The rows of a group lie close to one hidden flat surface of 14 dimensions, which may be shifted away from zero. Surfaces can cross.
Some rows, each with its group after it:
57 -33 -12 -31 -6 11 33 63 35 -45 -20 -37 2 36 -59 82 -5 8 -> (3)
-6 12 -29 -29 -12 15 -23 1 5 -32 22 40 19 26 -34 -39 -1 -24 -> (3)
-25 -4 36 48 42 1 28 10 -7 1 18 14 -15 21 5 0 -11 14 -> (3)
7 -7 -10 24 4 -22 -52 -1 -59 28 23 44 57 30 14 -5 36 -21 -> (2)
13 1 10 1 19 -44 -40 29 -2 4 -16 -11 -17 2 -5 27 15 12 -> (4)
5 -1 19 -65 12 -90 18 26 42 16 -9 -1 43 -8 61 -52 17 -17 -> (3)
-8 13 -8 -5 21 72 -26 -30 -4 14 -15 -28 -39 -82 2 -66 20 -23 -> (2)
-14 63 -37 -1 -3 26 -13 -70 25 5 47 59 -28 24 40 8 63 -86 -> (2)
-6 65 8 -45 -12 -20 -14 -55 33 -7 1 32 -12 -31 14 -22 -5 -74 -> (1)
-42 24 7 20 7 -29 -3 33 -37 10 -61 -19 -12 -3 20 -25 -36 15 -> (2)
-21 -17 -22 -47 5 24 -29 2 29 4 19 -32 2 -29 -13 -40 51 28 -> (4)
-3 16 44 29 27 9 11 -26 11 30 -1 13 -36 -24 -6 4 -27 3 -> (2)
-37 -5 -3 -6 9 17 8 0 44 3 20 19 -23 -19 -4 22 -14 -18 -> (1)
27 4 -14 9 33 18 17 -6 28 14 16 23 -41 -4 21 -17 6 -1 -> (1)
14 -13 14 -32 -20 -31 13 3 -29 50 1 3 17 10 0 0 -12 22 -> (1)
2 -10 10 42 -7 10 22 -39 26 6 -23 29 -15 13 3 -7 35 -15 -> (2)
3 -12 -12 27 -35 24 5 -2 -34 27 -31 42 -47 9 9 -18 23 -5 -> (4)
-34 -11 -8 -5 31 22 13 -43 -4 -32 -1 2 49 9 -32 -40 -14 45 -> (2)
-16 4 -14 -6 -5 31 4 22 -29 9 10 1 5 -10 1 -6 -34 -9 -> (1)
12 -4 23 -14 40 -9 6 -1 13 4 17 -32 17 -18 20 3 7 71 -> (1)
-25 -1 -2 31 -12 61 19 -78 -28 51 60 8 7 32 -23 3 26 15 -> (0)
-30 9 56 3 -7 -17 -16 2 -28 -66 23 0 25 -20 12 -26 13 6 -> (0)
-3 -34 -26 7 -11 51 -13 -15 -7 -25 32 22 10 -10 1 -35 51 23 -> (3)
-23 10 -6 -6 -19 9 -36 -13 -30 -4 -36 65 -5 -6 -15 23 11 -5 -> (0)
-40 -46 -5 -25 8 -40 8 -11 28 6 22 10 -23 -20 22 -6 15 -9 -> (1)
-19 -37 -14 10 -29 -9 -24 9 -27 -7 -2 6 48 -9 13 5 2 12 -> (2)
-13 -9 -43 2 -20 20 -40 0 -12 1 -19 70 -21 6 -26 50 -6 13 -> (0)
71 13 -37 -14 10 36 -10 -69 -33 8 31 -9 30 -5 24 -12 31 29 -> (3)
7 -15 66 -12 -10 18 -41 -2 4 -24 44 -25 30 -10 -68 -10 50 7 -> (4)
-36 37 -9 -20 1 -40 -41 -27 14 29 -4 1 2 0 14 46 11 -42 -> (4)
-19 -10 8 24 -35 14 -17 11 38 21 28 -4 16 -42 32 -10 13 -47 -> (2)
9 -55 20 4 -2 -4 29 -16 -22 -12 25 -54 15 -18 3 -22 24 -28 -> (1)
-22 -1 -88 -69 -39 -24 -36 20 21 -38 25 60 -10 19 7 40 -12 -20 -> (0)
-13 -39 17 49 11 -8 -19 0 -10 -55 65 33 6 -15 39 -34 20 14 -> (0)
-17 7 23 -38 -20 4 -5 -46 -46 -23 1 -19 -24 -30 -13 -13 11 -51 -> (0)
-12 13 -37 -5 -3 32 -25 -36 -34 37 49 -27 -7 -23 54 -45 36 24 -> (4)
10 -11 4 27 23 -7 -8 4 14 15 6 3 22 -34 25 -2 -36 -1 -> (2)
-45 -43 -7 26 -39 6 -45 15 -17 -54 7 54 23 -20 3 6 4 0 -> (0)
6 27 -20 -33 -45 0 -37 9 -9 -25 9 1 4 -44 6 0 -53 -28 -> (1)
4 -24 39 62 5 1 40 -27 41 -16 6 -12 -57 -14 13 19 15 -38 -> (3)
-15 28 18 47 -45 15 29 -17 -10 -15 36 10 -14 29 -19 -31 -69 5 -> (0)
5 4 -12 -60 -49 1 -59 63 -45 -2 12 -25 16 13 -55 3 -6 46 -> (0)
-36 9 -15 19 16 -48 -23 30 -7 -29 -24 29 40 54 1 -13 4 -9 -> (2)
-6 -1 42 0 -10 -65 -13 -17 -22 -3 43 -36 14 -15 27 -3 1 -4 -> (1)
9 2 0 48 11 4 16 -31 -1 -17 -18 35 -24 5 16 -30 -14 9 -> (3)
8 -7 0 3 10 22 23 -20 -15 -13 -14 -28 -1 -12 4 48 9 10 -> (3)
-40 2 -40 5 7 -27 -63 55 -9 45 0 69 35 25 13 -33 -2 -5 -> (0)
6 -4 -23 37 5 -6 -27 19 -21 17 -15 89 -44 18 -2 0 -11 -11 -> (3)
-21 -13 -35 -10 -43 65 20 24 1 34 4 38 13 1 -1 35 4 -7 -> (1)
-15 16 -2 -30 -52 15 26 44 -1 -33 25 8 -11 8 19 -2 -13 9 -> (4)
4 49 15 47 26 5 20 27 87 31 -9 6 -2 27 16 30 -3 -42 -> (2)
-27 14 -54 -20 -34 -1 16 -28 -32 -36 -25 9 11 -8 29 14 -58 9 -> (0)
-28 -10 19 42 -13 26 24 17 -57 -8 -59 -9 -44 -3 27 -29 33 30 -> (4)
-90 36 2 11 3 -28 -44 40 4 -17 -55 35 13 16 12 -7 14 -27 -> (4)
-9 -1 -5 -23 -47 -18 -17 -34 29 15 13 58 0 -3 24 25 46 -21 -> (1)
9 30 27 -11 40 21 61 13 -22 -8 -23 -40 -17 -40 24 -9 -69 5 -> (4)
-25 -1 42 -3 38 36 16 23 52 -21 51 -101 29 -51 35 -45 49 0 -> (4)
-12 -24 -2 31 30 -36 5 -26 32 -17 -11 44 0 47 -16 -15 38 -56 -> (0)
2 -32 30 55 -44 15 -20 -14 -32 21 23 38 2 -9 5 37 26 31 -> (2)
7 -12 -13 -44 -3 23 12 49 96 46 -4 -22 -65 -55 -20 14 -32 -3 -> (4)
25 18 -10 -12 -11 33 -28 -52 -13 16 29 3 27 -10 -30 46 -23 82 -> (4)
-29 4 -4 45 12 -43 -11 3 -27 -12 51 81 38 46 21 -85 -46 16 -> (3)
2 0 -4 7 -13 2 -8 26 8 -30 52 -28 28 6 45 0 45 27 -> (4)
-22 9 13 33 -19 43 2 21 -18 42 22 34 -24 22 -3 16 3 29 -> (3)
-16 -11 21 38 -23 13 9 -23 -25 -10 -27 1 24 31 -46 -4 3 -5 -> (0)
24 -18 -3 33 8 10 38 -28 25 4 26 44 35 54 -7 33 19 -18 -> (3)
-10 -57 1 -12 -5 3 7 -14 -25 -5 25 -33 26 -19 -13 18 -11 58 -> (1)
13 21 36 48 43 7 -51 1 -12 25 14 30 -15 26 -23 -80 61 10 -> (4)
-9 2 10 -26 -1 -3 44 2 -20 -37 -37 -27 -34 -5 18 0 8 7 -> (4)
-30 -24 -4 26 -56 23 16 -32 -12 38 -5 37 33 -16 -1 25 -39 8 -> (2)
-81 -38 14 10 37 -22 -9 -50 6 -28 -2 -11 4 -49 -17 -18 -53 66 -> (1)
21 -14 17 31 5 -6 8 -17 -13 5 -12 29 -44 25 -8 39 35 33 -> (2)
22 7 -7 -39 37 -36 -26 -15 -40 -5 -41 -7 -13 -46 36 -55 17 -1 -> (3)
27 -24 -19 19 -19 6 0 -13 -19 -39 28 16 3 27 -15 -22 -3 7 -> (3)
-3 -9 17 -6 -42 -14 15 -9 23 -51 34 14 38 27 8 2 41 -22 -> (0)
-18 -32 15 21 36 -31 11 -5 3 28 6 23 -23 6 29 -17 32 29 -> (1)
-3 -3 25 26 -49 43 28 -33 31 15 -2 -1 21 -3 -16 -13 20 -29 -> (0)
-38 -35 31 -4 -25 -51 -18 13 11 -33 -5 16 -11 -19 -15 53 -10 -38 -> (2)
-30 -13 -15 32 19 21 -31 33 39 -4 59 47 11 -21 21 14 -19 3 -> (3)
-5 -24 -20 1 36 -25 0 -42 -31 -2 5 23 -52 -2 19 -9 13 -13 -> (1)

New rows, each followed by its group:
38 5 0 -17 42 16 -33 -2 -26 17 52 -39 15 -25 26 24 48 -7 -> (2)
52 19 -3 -15 -35 -35 -25 -11 -48 -25 40 15 -62 24 8 11 8 12 -> (4)
35 -20 -35 -31 -16 -8 14 -46 -17 16 40 10 -11 26 14 -17 57 -31 -> (0)
0 27 -12 -2 49 37 -22 20 30 -4 14 23 -24 -4 -22 24 -11 -19 -> (3)
-4 2 1 -44 -27 20 17 -10 -17 -12 17 -20 34 27 -22 -8 33 -2 -> (3)
-6 -8 18 16 25 15 3 -1 7 -18 36 -36 -5 -30 -8 -31 -46 17 -> (1)
1 -31 21 57 34 43 3 39 -16 1 -5 0 -5 7 -19 23 25 15 -> (1)
-41 -11 -29 -1 18 7 4 -41 11 -46 -5 10 -2 16 -32 1 -8 -23 -> (0)
-23 0 5 -12 -7 -29 40 -43 28 -27 -75 18 7 -25 28 -8 -1 -35 -> (3)
-19 24 13 -52 -13 19 8 -17 -47 9 35 -74 -3 -13 -28 24 -24 24 -> (0)
23 29 -18 -21 -7 -13 3 -6 21 -31 -36 22 14 5 -14 -19 -38 -9 -> (3)
-23 1 17 7 43 27 4 -36 58 -29 0 3 30 -36 -26 9 -15 -26 -> (2)
-4 -14 -27 33 -7 19 1 -31 -9 -45 43 43 -41 15 -9 11 -28 21 -> (0)
-11 6 -17 7 27 14 9 -9 21 14 -58 34 -13 3 -40 -23 -39 -11 -> (2)
-3 -8 16 1 -10 -31 5 -4 2 -4 1 -9 -23 -9 25 52 18 -28 -> (2)
16 16 14 -60 -27 30 32 0 -10 14 -30 -32 48 -20 3 17 25 -19 -> (1)
36 -21 21 17 -19 6 -82 5 -14 -47 60 -20 13 -53 -17 13 24 -28 -> (4)
74 7 -13 -47 -33 9 -42 87 52 -13 5 -45 12 -28 -18 18 -6 46 -> (3)
50 -22 -61 -16 58 -4 25 -15 8 31 -23 23 48 25 -18 13 -57 -1 -> (2)
21 -3 17 20 -37 -15 -17 10 -26 13 22 -12 31 -32 7 -83 -74 34 -> (1)
-50 20 -5 -15 -27 -5 9 12 0 21 4 -37 9 -8 25 -47 -8 -26 -> (2)
33 23 -9 7 -11 0 19 -28 -29 -18 -5 -42 16 -39 70 23 -28 22 -> (1)
-55 19 13 21 -13 11 -5 -4 8 5 37 16 9 -15 55 -25 31 -21 -> (1)
-28 32 10 21 46 24 -8 -3 -15 8 -33 17 14 26 -38 13 -11 24 -> (2)
12 -43 4 16 -58 10 21 -4 49 24 32 28 -14 9 -5 33 24 -4 -> (2)
-46 -6 22 76 -12 15 -20 21 -45 -2 36 6 -10 3 -15 -3 -36 -37 -> (1)
-38 -36 -17 40 5 8 -16 -13 32 -21 5 52 -13 18 -36 46 8 -22 -> (0)
-75 -30 17 7 4 23 21 -20 -25 -2 -10 61 73 38 -8 -21 62 2 -> (3)
7 -2 -2 11 -8 -15 106 -24 12 17 40 16 -5 72 37 -21 -12 21 -> (3)
-28 2 -6 -26 8 35 14 0 32 -10 -13 5 2 -38 1 -4 -3 -15 -> (1)
-39 5 -13 -37 -20 44 59 -24 -10 -6 -3 -8 35 13 29 -34 36 4 -> (4)
29 -41 14 15 23 -39 -15 -68 12 -35 -15 5 -11 -36 7 -28 29 30 -> (1)
-19 14 15 -38 -15 -12 -2 -24 -1 -4 -42 15 15 -32 -12 -10 -8 -28 -> (1)
-16 22 10 5 5 31 -9 -20 33 -7 23 1 -17 -24 10 45 24 -17 -> (2)
-17 23 40 -26 21 -15 -21 17 -5 15 -33 26 -4 1 -30 -16 25 -39 -> (1)
-12 -33 -21 31 -24 0 -28 5 -1 -38 -41 53 15 -4 -7 -26 6 -18 -> (0)
-26 8 -53 -14 31 13 -4 -4 -14 -37 -33 3 64 31 -5 43 -9 20 -> (2)
-35 13 11 23 44 -31 -9 31 -40 30 11 15 -39 11 10 -8 -56 30 -> (1)
29 -29 -11 25 -9 -10 -21 7 25 -19 45 19 8 21 24 2 66 -8 -> (2)
4 22 56 10 -46 31 0 -21 -20 -23 -6 1 4 8 -52 16 13 12 -> (0)
-54 19 10 18 -12 -56 -50 17 -57 7 26 26 -18 0 41 -5 -18 -24 -> (1)
-16 2 -34 13 -2 -13 6 -10 35 -9 1 -8 44 -14 62 -40 -4 -39 -> (2)
8 -13 -1 17 -1 7 -8 -27 8 -5 4 -7 15 -25 29 43 42 -38 -> (2)
27 4 -29 -2 54 28 -27 -2 40 -13 -5 9 -42 -68 10 -4 -32 -12 -> (2)
27 -44 16 -44 6 -16 7 47 15 38 -8 -32 -2 -3 -26 14 36 -24 -> (4)
13 22 -17 -47 3 31 35 3 14 29 3 29 -22 45 -15 -21 45 -9 -> (3)
38 39 19 53 -57 21 -24 6 -8 -13 -1 15 10 -3 27 70 9 -30 -> (1)
62 10 13 -24 -12 -4 11 4 21 28 -60 0 32 -2 8 12 43 33 -> (3)
-24 26 68 56 48 -53 3 17 47 29 24 36 52 8 38 -24 -30 12 -> (3)
29 -33 -7 32 10 -51 0 -7 18 20 -8 19 5 -24 37 -65 -31 -41 -> (2)
14 3 -25 20 -33 55 -4 -33 -24 70 27 65 14 30 12 35 44 53 -> (0)
-31 9 -7 -17 -21 -48 -52 -34 -14 -4 6 46 -24 -21 -37 -4 -73 -12 -> (1)
6 2 -3 3 2 26 -46 73 24 -25 -20 31 9 4 -50 9 -15 33 -> (3)
-12 -16 41 28 37 -18 16 21 -26 39 -18 6 -7 14 7 53 22 -2 -> (3)
-10 26 -38 -22 40 18 -16 -9 -19 27 17 46 -8 -4 25 -2 1 -6 -> (3)
-41 17 -23 -41 -3 0 34 -46 14 -6 -27 -11 -30 -16 3 5 -11 -61 -> (2)
-2 17 35 -22 23 2 19 -9 23 0 26 -19 34 22 -14 -43 43 -13 -> (3)
12 -10 -53 1 -29 26 5 -61 9 -64 -9 41 3 -16 8 -56 -3 -11 -> (3)
27 21 -7 -11 -34 1 -39 15 14 38 25 12 13 -20 18 16 8 -6 -> (3)
-30 2 12 -20 -10 11 14 -12 16 6 -28 -8 -57 -39 -17 27 -18 -31 -> (2)
10 -31 -5 -6 -25 37 25 -7 -30 19 25 -18 13 1 -34 -6 -13 -26 -> (1)
20 -27 34 47 39 6 18 19 -31 21 -12 -9 -71 10 -8 16 37 16 -> (3)
-40 8 10 -8 -15 19 -8 -39 -26 11 61 -7 31 -26 24 2 5 9 -> (2)
-15 -4 -17 -17 -3 -24 0 -7 5 -68 -24 9 14 -1 -14 -23 -35 -30 -> (3)
-18 -2 -64 5 -22 -15 -6 14 -9 -5 -14 2 22 11 54 -53 -3 8 -> (2)
-29 -98 -40 42 17 48 -37 22 6 -3 -30 -52 54 -88 1 -59 7 1 -> (0)
-47 -14 -73 37 -39 0 6 -10 -4 -21 -56 24 76 -41 75 17 -84 19 -> (2)
16 -16 1 3 31 -11 -21 -40 -35 -45 8 -27 -10 -29 28 3 44 10 -> (1)
21 -16 0 19 15 -28 19 51 79 24 -4 -37 22 -32 40 7 -50 -24 -> (2)
-18 -63 -15 53 15 24 -15 -12 -20 -24 -5 26 -14 -17 -6 2 12 31 -> (1)
10 -20 16 -36 -23 -29 -7 1 -26 30 -22 21 19 6 -6 18 33 6 -> (1)
1 -20 -37 17 -20 -11 29 16 7 17 23 54 -18 15 50 -16 -20 27 -> (3)
